The same things were measured in two ways. Each way mixes the same 10 hidden numbers, adds some noise and spreads widely along 6 directions of its own, which tell nothing about the thing.
Some things both ways: the first way, then the second way.
[ 18 -24  -6  37 -31  10 -25  -1  10  25 -16 -47 -12  37  26   6  24   6
 -13]
[-23  19 -34  13  17  77  27  12 -14   1   8 -38 -27  32  33 -13 -44 -13]

[ -4  11 -23 -38 -12  14   4  20   0  12 -26 -10   6  12 -31   1  -9  22
  12]
[ 14  50  18  -8  -2  32  24  11 -17 -40   2 -11 -11 -32   4  33 -48  51]

[ 11   7 -26   1  -3   5  -3  14  14  -7   5  -2 -12 -20  17  -7   1 -21
   1]
[ 14  23 -24  16  -2 -13 -17  10  13  -4   0  18  11 -35   7 -23 -34   2]

[ -8 -28 -12 -18  -4  -6   0   4  11  10  -7 -21  -4  29  11  12  13   6
  15]
[-14  24   3 -10  11  18  16  28  -7 -39   8 -35  -1  19  17  27 -47 -11]

[ -8  11  -3  -7 -35  16  18  18 -41   3 -11  12  -5  -4 -20 -42   3  27
  25]
[  7  16 -13 -12  -9   2 -12 -23  32 -24 -19  24 -20 -13  27 -41 -13 -19]

[-10  -7  -8 -29  11  30   3 -33  48 -10   4   8  13 -10  12  11 -20 -45
 -15]
[  3  -7 -15  24   2  20  -3   5  14  -6   5 -24   4   8 -14  -3   2 -26]

[ 19 -16   7  57   9 -19   9 -11 -10  -5  -2  -5  -5  -1  22   4  21   8
 -13]
[  2  15 -21   3  -2   9  22 -16  19   5 -33 -11 -21  -2  39 -32   2   6]

[-18  24  41  14   2   1 -20  -2 -39  26  24  -7   0  21 -23 -18   0  36
  -9]
[  5  27  18 -26  28  12 -11 -13 -23 -24  -8 -28 -13  10  -7  36 -13  27]

[-11  -6 -28 -50  14   1   7 -12  19  -4  12   9  -6 -19 -16  48  -3 -10
  -1]
[ 17  29  10   4   9 -28 -22  19  27 -29  14  -7  10 -16  -1   3 -16 -35]

[-33   7  22  11  13  -8 -22 -16  11  17   6  14  24  23  31  -4   0 -14
  10]
[ -5 -14 -24  -6  20  -4   0  23   4 -19   3 -21   0  19 -12  21 -18  20]

[ 27 -29  -1  29  -5  -1  -5 -30   9   2  10 -12 -10  -8  20  41  32  10
 -18]
[ 23  -1 -41  12  26 -23 -18  16  39 -17  16 -45   3  11 -23   6 -40   8]

[ -9 -13 -20 -27 -23  -4 -13   8 -17  21  -6 -15 -17  27  -8  11  17  15
  14]
[ 21  33 -23 -12 -26 -21  -5 -19  35   0 -23  38 -10 -32  39 -19 -25   7]

[  2   0 -29 -61 -11   8   0   1  13   7 -14  20   6 -10 -33  22  -2  30
  13]
[ 43  23 -10   6 -20 -32 -24 -23  32  10 -16  17  -3  -2  27 -30  12 -45]

[ 20   1 -18  -9  -4   1  30   3 -11 -15 -22  48  23 -40  -5  17  -7  15
  13]
[ 36  39  -8  23 -18 -15  29  31  33 -36  21 -36  -2  -1   9   4 -42 -48]

[ 16   1  -5 -33  11   0 -12  11  17  10   1   7   3  13 -25  29 -24   8
 -15]
[ 29  19  -9  -3  16  18   6   4 -10  -5  -1   1   3   1  -2  12 -20  15]

[-29  -2   9  29  25   8  -6  -4   4  22  15  -3   8  38  -3  -4 -11  27
 -17]
[ 18  -2 -16 -15  -5 -41 -13 -31   5  -4 -25  12 -38   0 -45  39  27  22]

[ -5 -19  -3  11  15 -22 -21   2  31  -7 -20   2  17  32  22 -21  -3   3
   1]
[-14  -6 -14   9  -1  34  10  15  11 -12  -9 -28  -6  31  22   5  -5 -14]

[ 38 -18  17   7 -20 -16   9  -3  -3  -2  -7 -25 -13 -16   0  49  17  -5
  -7]
[  7   5  -5  -2  17  10  -6   4  13  10   1  -4  16  11  25 -17  12 -25]

[  5 -21  -1  17   2   2  -1   1  26   6  16 -42 -21   8   7  27   7  -2
 -20]
[ 11  12   5   4   6  -7 -23   1  -1   0   9  -7  -3   4 -21  26  14 -29]

[  2   7 -26  -9 -21  24  21  18  -8  -2 -38  49  23 -10  -4 -51 -28  10
  11]
[  8  -4 -15 -37  -8   1  -7 -20 -19  18 -56  25 -19  14  17   8 -15  15]

[-16   6 -13 -15  -5  19 -12  -3  24  18   2   2   7  10  15  -2   3  -8
  15]
[  9  20 -30  14  -2  11  11   5  11 -26   3  -3 -11 -12   9 -22 -41   6]

[  8 -15 -12  42 -26   4   5  12  -8  -4 -15 -23 -15   9  20 -33  20   6
   5]
[ 20 -13 -52  29  -8   2  -4   1  50   6  -2  10 -12 -14  -3 -35  -3   0]

[  6  -6  -5  -8 -21   7   1 -14  19 -11  -6  36  20 -44  22  23  -9 -24
   1]
[ 26   0 -46   0   5 -22 -13  12  42  -7  15 -13  10  -1 -12  13 -42  11]

[  9 -13 -27 -68 -34  11   6 -17 -37  -3 -29   0 -13   7 -32   8  12  -4
  11]
[ 21 -14  -4 -13  -3 -17 -30  24   9  16 -19  -7  28  10  -7  42 -10  12]

[ 17 -19 -34 -26 -33  17  19  -6   9 -13 -47 -19   0  -4 -22  -1  15  21
   7]
[ -5  -7   8  -4  10  11 -31   5  17 -17  -6 -25   5   7  -6   4  -2 -12]

[  6 -19  -1  -3  12   7  43 -11  33 -39  -2  18  13 -51  15  -6 -24 -36
 -12]
[ -5  22  20 -11 -15   6  10 -18 -18   9 -33 -23  -1  21  27  21  26 -33]

[  6 -14 -19  10 -20  17   8  -7   3  -5   3 -10 -16 -16  16 -28  27  10
   9]
[  3   6 -23  -5   6 -14 -30 -14   6   0 -29 -13  -6  14  13 -13 -19   4]

[  8 -21  -6  26  -6  -4  -8  23  21   9  -5 -30 -11  31  37 -20  10 -10
   8]
[ -2 -10 -59  17   2  17  23   2 -17  25 -22  15 -12  18  20 -19  -5  25]

Other things, the second way, with their names:
(195): [  2  25   3 -21   2  14  -6 -41   2  12 -28  12 -37  -3  26   8  29  19]
(774): [  6   5 -28 -12  18 -35 -38 -26  13 -17  -9   0  -3  -6 -17  -3 -12  24]
(628): [  7   2 -42  14  37  14  -3  -7  -6 -10  -2 -23 -12  16  -8 -24 -20  29]
(620): [ 28  38  22 -11  -7 -29 -11  -6  19   7 -13  15   6 -32  22  11  19  -3]
(744): [-11  43  18  -9 -17  22  35   2 -17 -23 -25   1 -22  -3  52   1 -11  -4]
(301): [ -1   4 -10   4   3  -6 -17   0   8 -26  -5  -1 -14   3 -12   3  -2  -9]
(415): [ 22  27 -36  24   8 -27  -3   7  14 -23   7  -7 -13 -13   1  -8 -22  32]
(151): [ 20 -10   6  13  10 -10 -11  22  16  -5  -1  -8  10  -2 -18   7  25  -3]
(340): [ 21  -2 -38   7  13  12 -10  -4 -12 -13 -16  21 -20  12   9 -30 -18  43]
(805): [ 10   8 -22  19  10  18  10  19  34 -25  16   1  -3 -18   6 -20 -12  16]
(427): [-21   6   1   0   9  -8 -26  26 -24 -13 -12  -1   9  13  15  16  -8   7]
(334): [-27   2   7 -27   6   9 -57 -14 -22 -19 -10 -13 -14  22 -18  34 -19 -20]
(712): [ 10 -10 -45  -4  20 -30 -43  -6   7   5 -19  37   0 -14  -7 -21 -16  43]
(188): [ 35  39  17 -13 -30   2 -20  11  16 -21   3  20   7 -35   1  37 -41  -4]
(494): [ -3  21 -26  10   5   7   6   0   1  -3 -15   7 -28  -8  14  -3 -11  28]
(356): [ 10   5   2  10 -11  11  -7   8  20 -22  -2  13   0 -13   6 -13   3 -24]
(719): [ 35   7  -5  26  25  10   5  26  22 -23  26 -18   5 -24 -38 -11 -15  -5]
(410): [ -6  -3  -2  15  15  21  -8  18 -18 -25  22 -44   4  34 -29  45   1 -10]
(333): [ -8   8 -32  34  18  -7  24   8  17 -18  13 -34  -7  11   0 -17   9 -13]
(761): [ 14  39  17  -7 -32 -27 -47 -15  13 -17 -14   8 -13 -25   5  34  -7  -6]
(185): [ 34  -5 -39  10  19 -24 -10 -33  17 -20  -3 -11 -19  10 -42 -12  11  15]
(610): [ 16   8 -21  23  -4  16  17  34  24 -57  22  13  -8 -11   4 -38 -31 -19]
(818): [-10   5 -41  24  14 -14  29  -6  49 -38   9  -5 -25 -20   5 -59   2 -12]
(429): [ 25  12 -13  27  16  20   3  34   9 -34  23 -18 -12   1 -17  15 -21  32]
(241): [ 22  22 -18  18 -17   2  -8  -1  37   0   4 -12 -10 -19   1   7 -16   0]
(2): [  8  16 -16   8  -1 -19 -20  -4  14   8 -12  14   5  -6  29 -21  12 -10]
(113): [-10   5 -18  16   7  -7   4  24   6 -25   7 -36  -2  29  -3   8 -17 -35]
(104): [ 17  25 -16  12  -8 -13   3 -10  23 -13   2   7  -8 -19  10 -16   5 -10]
(194): [ 24 -31 -24 -12  -7   9 -43  -7  52 -10  -6  53   4 -27 -19 -17 -11  12]
(789): [ 10   6 -18  -4   3   0 -16  -4 -18 -11  -3  30  -4  -2  -6   1  -3   7]
(294): [ 11  25 -11  -1  10  -8  -8  -4  -2   0 -12  23 -12 -22  11 -12  -5  22]
(642): [ -8 -11 -36 -15 -11 -28 -23  -3  26 -30 -17  41 -14 -19  -5 -14 -28   7]
(406): [ 11  16 -35  26 -24 -10  13   6  14  -4  -9  13  -3  -1  25 -18 -10 -22]
(213): [  7   6 -16 -17  12 -15 -19 -20 -12  25 -17   9 -15  16  -3  16  17  -9]
(191): [  4  21  16  -3   4   2 -24   8  -3 -32   8 -16   9   7   6  22  -8  -3]
(694): [-27 -21 -20   6  40   5  -6  -5   8  11 -11 -18   1  18   5 -34  32 -23]
(616): [ -5   2 -18  -6   4 -11 -36  -2  12 -10 -12   5  -8  -2   3 -10 -16  -2]
(772): [ 10  12 -29  -6  -1  -6 -10 -24   6  -4 -39  21 -20 -12  16 -14 -14  51]
(76): [ -2  16 -35  29   7  10  12  22  21 -16  10  -5 -25 -10  13 -30 -25  -5]
(66): [  3  35  -6  13  -7  11  13 -15  29 -29   2 -20 -17 -19  21 -21 -11 -14]
(798): [  4 -13 -34  20  15 -18   3  16   4   1  -8   1   2  20   5 -19  23  -5]
(325): [ 15  -6 -22  11   5 -15  -5  13  19 -10  -4  -7   9  -2  -5  -8  -4   1]
(606): [ 11  28 -27   4  12 -19   3 -38  -1  34 -23   1 -19  18  33 -36  30 -39]
(152): [ 21  -5 -15  29 -16  -8   6   4  31 -26   2 -12  -6  -4 -16 -10  16 -13]
(17): [ 10  21 -17  46   4  21  31  27  -9   0  17 -31  11   9  16 -13   0 -20]
(216): [  3 -13 -29   8  11   9 -10 -11   6 -20 -18  26  -1   0  11 -55   4  12]
(523): [-11  41  -6   0 -20   8 -15 -23 -19 -15 -28  15 -27  12  56 -35 -13 -33]
(408): [ 16   3  -6 -11  16 -19 -54  -5   3  -4 -11  -5  -6  24 -11  18  -2  -8]
(600): [  6   8   8 -15  15   0 -12  -6 -24  -9 -28  22   1  19  29 -25  12 -12]
(604): [ 13 -28 -37  30  27  25  26  32 -28  21  -3 -33   9  44 -15   7  15  22]
(420): [ 32  -7 -33  12   9 -21 -17   0  28  18   2  -2   3   8 -19   5  13 -12]
(63): [ 15   4  -7 -42  -3 -24 -24 -10  10  -2 -12  23 -14   7 -16  46 -12 -23]
(641): [  1   8 -12   9  23  31  15   9  28  -5   4  -3   0  -3  26 -29   7  -3]
(324): [  0  -9  12 -24  31  11 -19   0  27 -29  -3 -10   7  12   4  -8   6   0]
(683): [  7  14 -35  49  -8  15  19  -3  25   2   2   6 -17   0  30 -52  27 -27]
(483): [-14 -15 -35   9  15 -11  -2 -11   5  29  -8   3   3  13   5 -13  38 -19]
(174): [ -4  11   4  -5   2  -5 -10 -14  12  -9 -23  17  -5 -14  21 -24  23   3]
(308): [-22  25  11  -1   0   7   5  14   4 -24  -5 -14  -8  14  46 -10   2 -38]
(549): [ -9  16 -20 -10  -4  -6 -11 -34  -8   3 -32  14 -20  -7  17 -25  -8  -9]
(215): [ -3  21  11  -1 -23  -9 -14   0   8 -14 -25  15  -3 -23  26  -9  -2 -18]
(289): [ 18  34  28 -13  -5  38  15  10 -25 -36   1 -39  -7  36  16  37 -30 -21]
(672): [ -4  12  -4   5 -13   2  -4   9  29 -13 -11 -19  14 -23  12   4 -25   4]
(743): [  6 -15 -15   5   6  14  -5  -1  27   3   0 -10  -9  26  -7   6  22 -30]
(675): [ -1  27  -5  -4  -6  12  -4   0  30 -17  -2  -1  -8  -8  33 -30 -26 -50]
(329): [ 13  26 -15  32  -9  19  19  12  20 -17  17 -18 -13   4  12   3   2 -20]
(71): [ 12   5 -15 -10  -8  -4  22 -15  25 -12 -12  -8 -19   0  -6  11  -1  -7]
(654): [-21   0   8 -22  26  28  18  -3 -15  -9 -29 -21 -11  19  17   7  10  23]
(12): [  8  26  -9 -26 -19 -19   7 -49  -7  29 -57  12 -21   4  36  -7  13 -18]
(770): [ 27  32  -9  23  -1  13 -12  18  29 -21  30  -6  -9 -10  -1   9 -20 -22]
(295): [ 24   5 -40  23  -1 -12 -10  16  -2  -8   0   9  -7  10  -3   8 -15  24]
(412): [-22  10   6  -4  12  12  26   8   7 -34  -5 -41 -17  19   1  12  -2 -26]
(582): [  4  30   0   2 -12  -2  -5  -5  30 -11   1  -9   4 -16  25   4  -4 -17]

Some of these things the first way, each followed by its name:
[ 25 -14 -21  23  -9 -10  14  20  24 -21 -24  22  12 -35  15   0 -13   2
  -5]  (675)
[-15  18 -10 -15 -15  33   8   2 -12   0  -9  23  14 -12  -3 -46 -19  -4
   6]  (549)
[ -3   1  22  16 -11 -15  -7  24   2  -2  15 -34 -15  -1   8 -29  20  16
  19]  (191)
[-13  -7  10 -25   7 -19 -29 -21   3  10   1 -12   5  23  -5  33   5  -2
  -8]  (582)
[-27 -11  12   5  -6  -6  13 -29 -17   5  33 -25 -27 -11  26  31  42 -33
  18]  (308)
[  5  -2 -32 -52 -29   8 -15  24  -6  18 -24 -11 -11  29 -34   3  -2  24
  11]  (188)
[-18  18  -1 -11  -1  26 -37 -11  26  11  -3  18  26  16   5 -30 -23  -4
 -10]  (334)
[ 16  25 -15   5  -9   2 -17  32   8  12 -11   9   5   5  -7 -24   6  35
  21]  (340)
[  5 -11  25  30  -1 -31  -4   7 -21   1   6 -26 -16  13   1  13  12   5
 -10]  (641)
[ 16 -23 -11  28 -34  13  40  20   5 -14  -3 -23 -18 -46  11   0   2  -2
  -6]  (213)
[ -4   2  19   4 -10  -3 -17   1 -24  16   9  -7  -4  20 -10  -7   2  19
  -6]  (420)
[ 13   6  45  22   8   4 -12 -23   4  -1  27 -16   2  -3  15  20   1 -25
 -17]  (410)
[  8   1 -10 -12 -19 -12  27  29 -37 -22 -25 -13 -10 -12 -33 -27   3  26
  14]  (174)
[ -2   0 -22   0 -28   4 -13  42  38  -2 -38  11  13  16   0 -53 -26   9
  12]  (194)
[  1  12  22  42  14 -30 -19  13  -6  -4  15   0  -1   3  14  -4   1  -3
  -5]  (805)
[  0  23  14  15  30 -14 -28   4  22  22  18  21  13  27  23  23   1 -11
  14]  (610)
[ 34 -28   2  29  19 -22 -18 -35  13  -5   1 -22 -12  21  27  45  28 -22
 -26]  (672)
[ -3  18  14 -33  -2   7 -20   1 -13  23   3  -8  -2  42 -17 -11   9  10
  23]  (216)
[ 33 -23 -19  -7 -37  10  41   3 -13 -14 -27 -26 -17 -22  -3  15  31   4
  19]  (325)
[-12 -36 -15   0   7  -4  31   2  34 -10 -20 -23   0   9   8   1  -1  -1
   1]  (654)
[-15   2 -32  31  20 -16 -23  19  26   6 -10   3   9  22  23 -11   1  13
   0]  (76)
[-13   0  11 -25   3  16  38 -26 -45 -19  -4  31  15 -16 -22   3 -17 -10
  -2]  (412)
[ 11  16  -3   4  -6  10 -15 -31 -11   4   6  18   0 -17   9  29  13 -19
  -9]  (616)
[-11   7  -3 -50   2  25   6 -33   8  11  -5   5  11   7  -4  27  -3 -34
   6]  (604)
[ 17 -10 -12 -13 -14  -1  36  39  13  -6  -8 -15 -15 -17  -7 -12   8  18
  30]  (600)
[ -6 -25  -7  -4 -12   0  25  17  23 -23 -20 -19   6 -19  14 -12 -16 -19
   1]  (483)
[ -2   3 -36 -45   5   3 -13 -14  26   8  -5  -3   3  -7 -13  60  16  11
  10]  (415)
[ 18  18   3 -15   5 -11  21   3 -41 -28  -6  39  11 -37 -16   4 -12  -9
   8]  (798)
[ 40   5  -4  25   5 -10  14 -13 -22 -22   0  11 -11 -31   7  27  16 -22
 -10]  (215)
[-14  14  -9  -6  -1  12  -1  -1  19  -6  33  11 -11 -33  26  -2   7 -34
  17]  (295)
[ 23   8   8  17  22 -21  -9  13  -1 -19   7  34  12 -12  23  -7 -15 -19
  -2]  (406)
[  7   1 -12  12  27 -35  -1  29   4  -9 -28  18  21  14  -3  -7 -13  23
   5]  (744)
[ 26 -10 -21 -27 -10  28   2 -22  30   7  -6 -16  -3  -9 -13  49  12   5
 -10]  (628)
[ 33 -10  10  27   4 -10  -2 -21  -1   1  -7 -14   2  -2  -3  49  20  15
 -20]  (66)
[-28  22  13  -6  40   8 -24 -35  18   9  38  32  15   7  13  17 -15 -31
 -15]  (301)
[-20  -5  -5 -19  -2   9   2  -6   6  10  11 -19 -16  21   3   4  10 -19
  12]  (356)
